The rows of each matrix lie in a flat space through zero, up to rounding. After each matrix: how many dimensions does the smallest such space have?

[39 1 6 4 -4 1 6 -1 10 -8 5 -2 2 8 -12 -2 -4 -1]
[1 41 -5 -4 5 2 -10 -5 1 2 0 -7 0 -2 -12 -9 -2 4]
[6 -5 15 -5 1 1 9 7 3 0 -12 -9 -5 12 -8 5 3 -10]
[4 -4 -5 4 -10 -2 -1 4 -4 4 8 11 -5 0 6 5 -7 2]
[-4 5 1 -10 21 -7 0 -1 -1 17 -4 4 3 6 0 13 -1 4]
[1 2 1 -2 -7 3 6 -3 2 -4 5 3 -5 -1 -7 0 9 8]
[6 -10 9 -1 0 6 14 -3 4 3 -10 7 0 -3 4 -4 -4 5]
[-1 -5 7 4 -1 -3 -3 15 -3 -2 0 1 -3 5 0 -5 -3 -6]
[10 1 3 -4 -1 2 4 -3 27 -10 3 -7 -10 -8 3 3 -10 -2]
[-8 2 0 4 17 -4 3 -2 -10 25 -9 4 -14 11 4 1 -1 -6]
[5 0 -12 8 -4 5 -10 0 3 -9 10 0 1 -8 -2 -6 -9 -2]
[-2 -7 -9 11 4 3 7 1 -7 4 0 16 6 0 18 5 8 6]
[2 0 -5 -5 3 -5 0 -3 -10 -14 1 6 18 16 -11 -1 3 5]
[8 -2 12 0 6 -1 -3 5 -8 11 -8 0 16 24 -2 -7 9 -6]
[-12 -12 -8 6 0 -7 4 0 3 4 -2 18 -11 -2 37 10 1 -9]
[-2 -9 5 5 13 0 -4 -5 3 1 -6 5 -1 -7 10 7 4 7]
[-4 -2 3 -7 -1 9 -4 -3 -10 -1 -9 8 3 9 1 4 29 -11]
[-1 4 -10 2 4 8 5 -6 -2 -6 -2 6 5 -6 -9 7 -11 21]
  16

[50 -16 4 -14 14 -4 -7 -9 9 -15 -11 1 0 24 -12 1 -13 -7]
[-16 55 -15 19 -22 -4 -9 -21 -17 -5 4 2 -11 -17 3 -7 -10 1]
[4 -15 -15 -6 -8 1 -5 -15 12 -13 0 17 -21 2 10 -17 1 9]
[-14 19 -6 1 0 -15 -5 10 16 9 7 -12 12 -11 -4 -1 -4 -8]
[14 -22 -8 0 7 -11 24 7 2 -15 5 0 -9 2 20 -1 7 -13]
[-4 -4 1 -15 -11 1 -20 -3 16 19 10 -7 10 23 -17 -17 -1 2]
[-7 -9 -5 -5 24 -20 -25 21 16 10 4 6 5 12 -24 25 10 -3]
[-9 -21 -15 10 7 -3 21 21 15 6 5 4 -19 2 15 5 8 10]
[9 -17 12 16 2 16 16 15 -23 -6 7 8 3 -44 23 18 -6 -3]
[-15 -5 -13 9 -15 19 10 6 -6 -4 6 9 -12 -30 23 -5 -7 23]
[-11 4 0 7 5 10 4 5 7 6 -11 -3 6 -2 -4 12 -3 9]
[1 2 17 -12 0 -7 6 4 8 9 -3 -10 10 -1 0 -2 -2 1]
[0 -11 -21 12 -9 10 5 -19 3 -12 6 10 -4 8 13 4 2 -11]
[24 -17 2 -11 2 23 12 2 -44 -30 -2 -1 8 2 7 14 -3 11]
[-12 3 10 -4 20 -17 -24 15 23 23 -4 0 13 7 -27 22 5 -2]
[1 -7 -17 -1 -1 -17 25 5 18 -5 12 -2 4 14 22 43 -5 5]
[-13 -10 1 -4 7 -1 10 8 -6 -7 -3 -2 2 -3 5 -5 15 -4]
[-7 1 9 -8 -13 2 -3 10 -3 23 9 1 -11 11 -2 5 -4 33]
  12

[4 -1 -6 5 2 -1 -3 -8 -6 -3 -4 2 -7 -12 4 2 -3 -5]
[-1 13 -14 -2 3 -4 7 8 1 0 16 -7 -9 26 11 -15 9 14]
[-6 -14 27 -7 -7 10 -4 -2 12 3 -19 8 23 -16 -24 22 -5 -11]
[5 -2 -7 6 2 -1 -4 -10 -7 -4 -5 3 -8 -17 4 2 -4 -6]
[2 3 -7 2 2 -2 1 0 -3 -1 4 -2 -6 3 6 -5 1 2]
[-1 -4 10 -1 -2 -3 -2 8 0 6 6 -1 10 5 -3 -3 -3 0]
[-3 7 -4 -4 1 -2 5 9 3 3 12 -5 -1 21 4 -10 6 10]
[-8 8 -2 -10 0 8 9 1 14 -3 -5 -1 0 13 -6 5 10 8]
[-6 1 12 -7 -3 0 3 14 8 7 8 -3 14 20 -7 -3 3 7]
[-3 0 3 -4 -1 6 3 -3 7 -2 -8 2 3 -2 -6 7 3 0]
[-4 16 -19 -5 4 6 12 -5 8 -8 -2 -3 -15 14 6 -2 13 11]
[2 -7 8 3 -2 -1 -5 -1 -3 2 -3 2 6 -10 -4 3 -6 -6]
[-7 -9 23 -8 -6 10 -1 0 14 3 -15 6 19 -8 -21 18 -1 -6]
[-12 26 -16 -17 3 5 21 13 20 -2 14 -10 -8 51 5 -13 24 28]
[4 11 -24 4 6 -3 4 -6 -7 -6 6 -4 -21 5 16 -11 5 6]
[2 -15 22 2 -5 -3 -10 5 -3 7 -2 3 18 -13 -11 6 -11 -10]
[-3 9 -5 -4 1 -3 6 10 3 3 13 -6 -1 24 5 -11 7 12]
[-5 14 -11 -6 2 0 10 8 7 0 11 -6 -6 28 6 -10 12 15]
  3

[-2 -2 -14 -5 -8 -18 -8 18 -14 21 -3 5 0 -10 -4 -12 -3 -13]
[-2 46 4 -7 12 -3 6 6 11 6 -1 28 -4 6 -1 -6 -6 10]
[-14 4 12 0 9 -2 9 8 16 17 4 14 0 -4 -11 -3 1 -1]
[-5 -7 0 -10 -5 -6 -5 -4 -1 -11 -6 25 5 2 1 -6 -11 -20]
[-8 12 9 -5 0 -2 14 15 7 9 1 8 8 6 -6 -19 6 5]
[-18 -3 -2 -6 -2 -2 0 6 9 5 4 21 -1 0 -2 -5 0 -7]
[-8 6 9 -5 14 0 7 -5 16 5 3 13 0 -1 1 5 -10 0]
[18 6 8 -4 15 6 -5 -3 3 -16 -1 13 12 -4 14 15 -8 -2]
[-14 11 16 -1 7 9 16 3 27 -7 9 27 7 10 0 -13 -5 3]
[21 6 17 -11 9 5 5 -16 -7 -28 -14 -4 16 10 7 6 -3 1]
[-3 -1 4 -6 1 4 3 -1 9 -14 3 17 8 6 8 -7 -7 -5]
[5 28 14 25 8 21 13 13 27 -4 17 14 -1 5 -2 -8 6 21]
[0 -4 0 5 8 -1 0 12 7 16 8 -1 2 -11 2 4 0 2]
[-10 6 -4 2 6 0 -1 -4 10 10 6 5 -11 -4 -1 9 -4 4]
[-4 -1 -11 1 -6 -2 1 14 0 7 8 -2 2 -1 7 -13 -1 3]
[-12 -6 -3 -6 -19 -5 5 15 -13 6 -7 -8 4 9 -13 -22 21 -1]
[-3 -6 1 -11 6 0 -10 -8 -5 -3 -7 6 0 -4 -1 21 9 -5]
[-13 10 -1 -20 5 -7 0 -2 3 1 -5 21 2 4 3 -1 -5 -5]
  9

[-25 7 -4 16 -30 -1 12 -28 -16 -24 -31 -14 -4 -10 -9 23 12 -10]
[7 -2 25 14 -27 -9 -4 3 -2 10 3 32 18 38 -1 -20 0 -1]
[-4 25 7 -5 5 -13 -9 -17 -31 -7 12 17 -1 2 -20 0 8 -3]
[16 14 -5 4 -18 32 -15 4 7 -16 19 1 -10 24 32 -7 -1 13]
[-30 -27 5 -18 33 2 4 18 2 6 16 -3 27 0 14 -7 -17 5]
[-1 -9 -13 32 2 7 -12 12 3 -5 1 1 4 33 5 7 -12 5]
[12 -4 -9 -15 4 -12 43 -5 -18 8 -22 -24 11 4 -13 -16 7 -11]
[-28 3 -17 4 18 12 -5 -16 9 -6 -23 -2 -15 -9 26 9 18 -15]
[-16 -2 -31 7 2 3 -18 9 -21 19 1 13 -25 2 33 -5 13 4]
[-24 10 -7 -16 6 -5 8 -6 19 6 -18 13 12 2 -43 10 9 -3]
[-31 3 12 19 16 1 -22 -23 1 -18 24 15 -21 -30 13 -7 24 7]
[-14 32 17 1 -3 1 -24 -2 13 13 15 7 -8 -10 3 3 27 -20]
[-4 18 -1 -10 27 4 11 -15 -25 12 -21 -8 -5 -1 10 -12 -2 -18]
[-10 38 2 24 0 33 4 -9 2 2 -30 -10 -1 16 1 -1 -25 -10]
[-9 -1 -20 32 14 5 -13 26 33 -43 13 3 10 1 51 30 0 -34]
[23 -20 0 -7 -7 7 -16 9 -5 10 -7 3 -12 -1 30 5 -27 13]
[12 0 8 -1 -17 -12 7 18 13 9 24 27 -2 -25 0 -27 7 8]
[-10 -1 -3 13 5 5 -11 -15 4 -3 7 -20 -18 -10 -34 13 8 21]
  14

[22 14 2 -13 14 -4 -10 -7 8 -2 18 6 0 8 6 -9 5 -14]
[14 -10 -2 18 -9 -19 3 -4 -15 -5 -14 4 -3 -6 -14 10 20 18]
[2 -2 -7 -7 18 3 -6 -3 -5 3 -1 2 1 1 4 9 -1 -4]
[-13 18 -7 8 14 19 13 -5 12 -1 -2 -16 -10 0 19 -8 -2 -5]
[14 -9 18 14 -39 9 11 12 -7 13 -17 -13 -7 10 -4 2 -10 7]
[-4 -19 3 19 9 -5 -11 -3 -10 -9 12 -8 -16 5 -7 5 12 -8]
[-10 3 -6 13 11 -11 7 -4 6 -16 7 -4 1 -8 11 -6 7 8]
[-7 -4 -3 -5 12 -3 -4 -1 -8 3 7 -4 3 0 6 4 2 -6]
[8 -15 -5 12 -7 -10 6 -8 -5 -5 -11 -1 -3 -3 -5 -6 23 2]
[-2 -5 3 -1 13 -9 -16 3 -5 15 7 -2 5 11 -7 -3 -1 -7]
[18 -14 -1 -2 -17 12 7 7 -11 7 2 5 8 -13 4 4 -20 18]
[6 4 2 -16 -13 -8 -4 -4 -1 -2 5 9 -10 9 -20 6 10 -11]
[0 -3 1 -10 -7 -16 1 3 -3 5 8 -10 9 2 -6 8 15 -4]
[8 -6 1 0 10 5 -8 0 -3 11 -13 9 2 7 1 -3 -13 1]
[6 -14 4 19 -4 -7 11 6 -5 -7 4 -20 -6 1 9 12 1 12]
[-9 10 9 -8 2 5 -6 4 -6 -3 4 6 8 -3 12 5 -11 -6]
[5 20 -1 -2 -10 12 7 2 23 -1 -20 10 15 -13 1 -11 0 11]
[-14 18 -4 -5 7 -8 8 -6 2 -7 18 -11 -4 1 12 -6 11 -12]
  13

[-52 -5 -4 -5 -26 3 -1 13 18 17 1 0 14 -18 0 4 5 -16]
[-5 -39 10 -21 -6 -9 3 -16 -8 6 11 -1 18 -4 -3 6 13 0]
[-4 10 -22 -14 -3 8 -6 4 2 -13 11 1 -4 -13 -4 10 -5 0]
[-5 -21 -14 -24 -13 11 -2 -3 1 -3 -12 0 -6 0 -14 19 0 21]
[-26 -6 -3 -13 -37 14 8 3 12 5 -4 -8 -6 -15 1 -1 -5 16]
[3 -9 8 11 14 -6 4 -7 -2 -8 -1 3 9 7 -11 4 3 -19]
[-1 3 -6 -2 8 4 -14 -5 0 -11 7 10 8 4 1 14 10 -4]
[13 -16 4 -3 3 -7 -5 -17 0 -13 10 1 7 4 5 -1 12 5]
[18 -8 2 1 12 -2 0 0 -11 13 0 -7 -1 -1 7 0 -3 3]
[17 6 -13 -3 5 -8 -11 -13 13 -42 -2 12 -10 7 -10 5 0 13]
[1 11 11 -12 -4 -1 7 10 0 -2 -23 5 -12 -12 -14 9 -28 11]
[0 -1 1 0 -8 3 10 1 -7 12 5 -7 -5 8 4 -14 5 7]
[14 18 -4 -6 -6 9 8 7 -1 -10 -12 -5 -22 -11 -6 0 -26 19]
[-18 -4 -13 0 -15 7 4 4 -1 7 -12 8 -11 0 2 12 -8 12]
[0 -3 -4 -14 1 -11 1 5 7 -10 -14 4 -6 2 -24 1 -6 3]
[4 6 10 19 -1 4 14 -1 0 5 9 -14 0 12 1 -25 9 -12]
[5 13 -5 0 -5 3 10 12 -3 0 -28 5 -26 -8 -6 9 -34 21]
[-16 0 0 21 16 -19 -4 5 3 13 11 7 19 12 3 -12 21 -36]
  11

[0 3 9 17 -7 5 -6 -6 15 18 0 2 -5 -19 15 -14 -18 2]
[3 20 -7 -10 -5 2 7 -2 -6 -5 6 -10 12 32 -24 10 27 11]
[9 -7 29 7 5 -4 -24 -8 11 7 7 3 -7 -14 12 -14 -8 -12]
[17 -10 7 9 -17 -9 -5 -9 2 -5 8 0 -3 15 -17 3 -3 -10]
[-7 -5 5 -17 33 -11 -11 8 -5 -4 -5 -2 2 1 22 -2 20 8]
[5 2 -4 -9 -11 13 7 0 -15 -5 4 -14 9 16 -30 12 17 4]
[-6 7 -24 -5 -11 7 25 3 -20 -11 -4 0 9 17 -23 21 15 7]
[-6 -2 -8 -9 8 0 3 9 1 -4 -8 0 2 3 2 1 -1 3]
[15 -6 11 2 -5 -15 -20 1 30 6 3 -8 -5 13 1 -20 -21 -3]
[18 -5 7 -5 -4 -5 -11 -4 6 -9 12 -16 -1 20 -24 3 7 -12]
[0 6 7 8 -5 4 -4 -8 3 12 9 -4 -3 -16 13 -11 -7 6]
[2 -10 3 0 -2 -14 0 0 -8 -16 -4 23 -4 7 -2 7 -4 -13]
[-5 12 -7 -3 2 9 9 2 -5 -1 -3 -4 6 8 -10 9 15 4]
[-19 32 -14 15 1 16 17 3 13 20 -16 7 8 -4 9 2 4 16]
[15 -24 12 -17 22 -30 -23 2 1 -24 13 -2 -10 9 6 -3 4 -21]
[-14 10 -14 3 -2 12 21 1 -20 3 -11 7 9 2 -3 17 19 15]
[-18 27 -8 -3 20 17 15 -1 -21 7 -7 -4 15 4 4 19 50 22]
[2 11 -12 -10 8 4 7 3 -3 -12 6 -13 4 16 -21 15 22 -6]
  9

[9 -3 0 -13 -9 2 4 -7 -3 -11 7 -2 9 11 -4 2 4 -8]
[-3 0 15 20 11 6 8 8 4 2 7 -8 -3 -4 -10 -7 -5 -13]
[0 15 43 33 18 1 11 1 6 -5 6 -10 -9 -2 -35 -1 -24 -27]
[-13 20 33 40 25 -9 -2 6 8 13 -11 0 -22 -18 -21 1 -28 -5]
[-9 11 18 25 16 -4 -1 6 5 9 -6 -1 -14 -12 -10 -1 -16 -2]
[2 6 1 -9 -4 -7 -5 -8 -1 -3 -5 5 -1 2 -2 7 -5 4]
[4 8 11 -2 -1 -5 0 -8 0 -7 -2 2 -1 4 -11 6 -9 -5]
[-7 8 1 6 6 -8 -8 0 1 9 -11 6 -10 -9 2 3 -8 11]
[-3 4 6 8 5 -1 0 1 2 3 -2 0 -4 -3 -4 0 -5 -1]
[-11 2 -5 13 9 -3 -7 9 3 15 -9 3 -10 -13 9 -3 -2 13]
[7 7 6 -11 -6 -5 -2 -11 -2 -9 -2 3 2 7 -8 8 -5 -3]
[-2 -8 -10 0 -1 5 2 6 0 3 3 -2 3 -1 9 -5 9 2]
[9 -3 -9 -22 -14 -1 -1 -10 -4 -10 2 3 9 11 3 5 7 1]
[11 -4 -2 -18 -12 2 4 -9 -3 -13 7 -1 11 13 -3 3 6 -7]
[-4 -10 -35 -21 -10 -2 -11 2 -4 9 -8 9 3 -3 30 0 17 26]
[2 -7 -1 1 -1 7 6 3 0 -3 8 -5 5 3 0 -5 6 -7]
[4 -5 -24 -28 -16 -5 -9 -8 -5 -2 -5 9 7 6 17 6 11 16]
[-8 -13 -27 -5 -2 4 -5 11 -1 13 -3 2 1 -7 26 -7 16 18]
  3
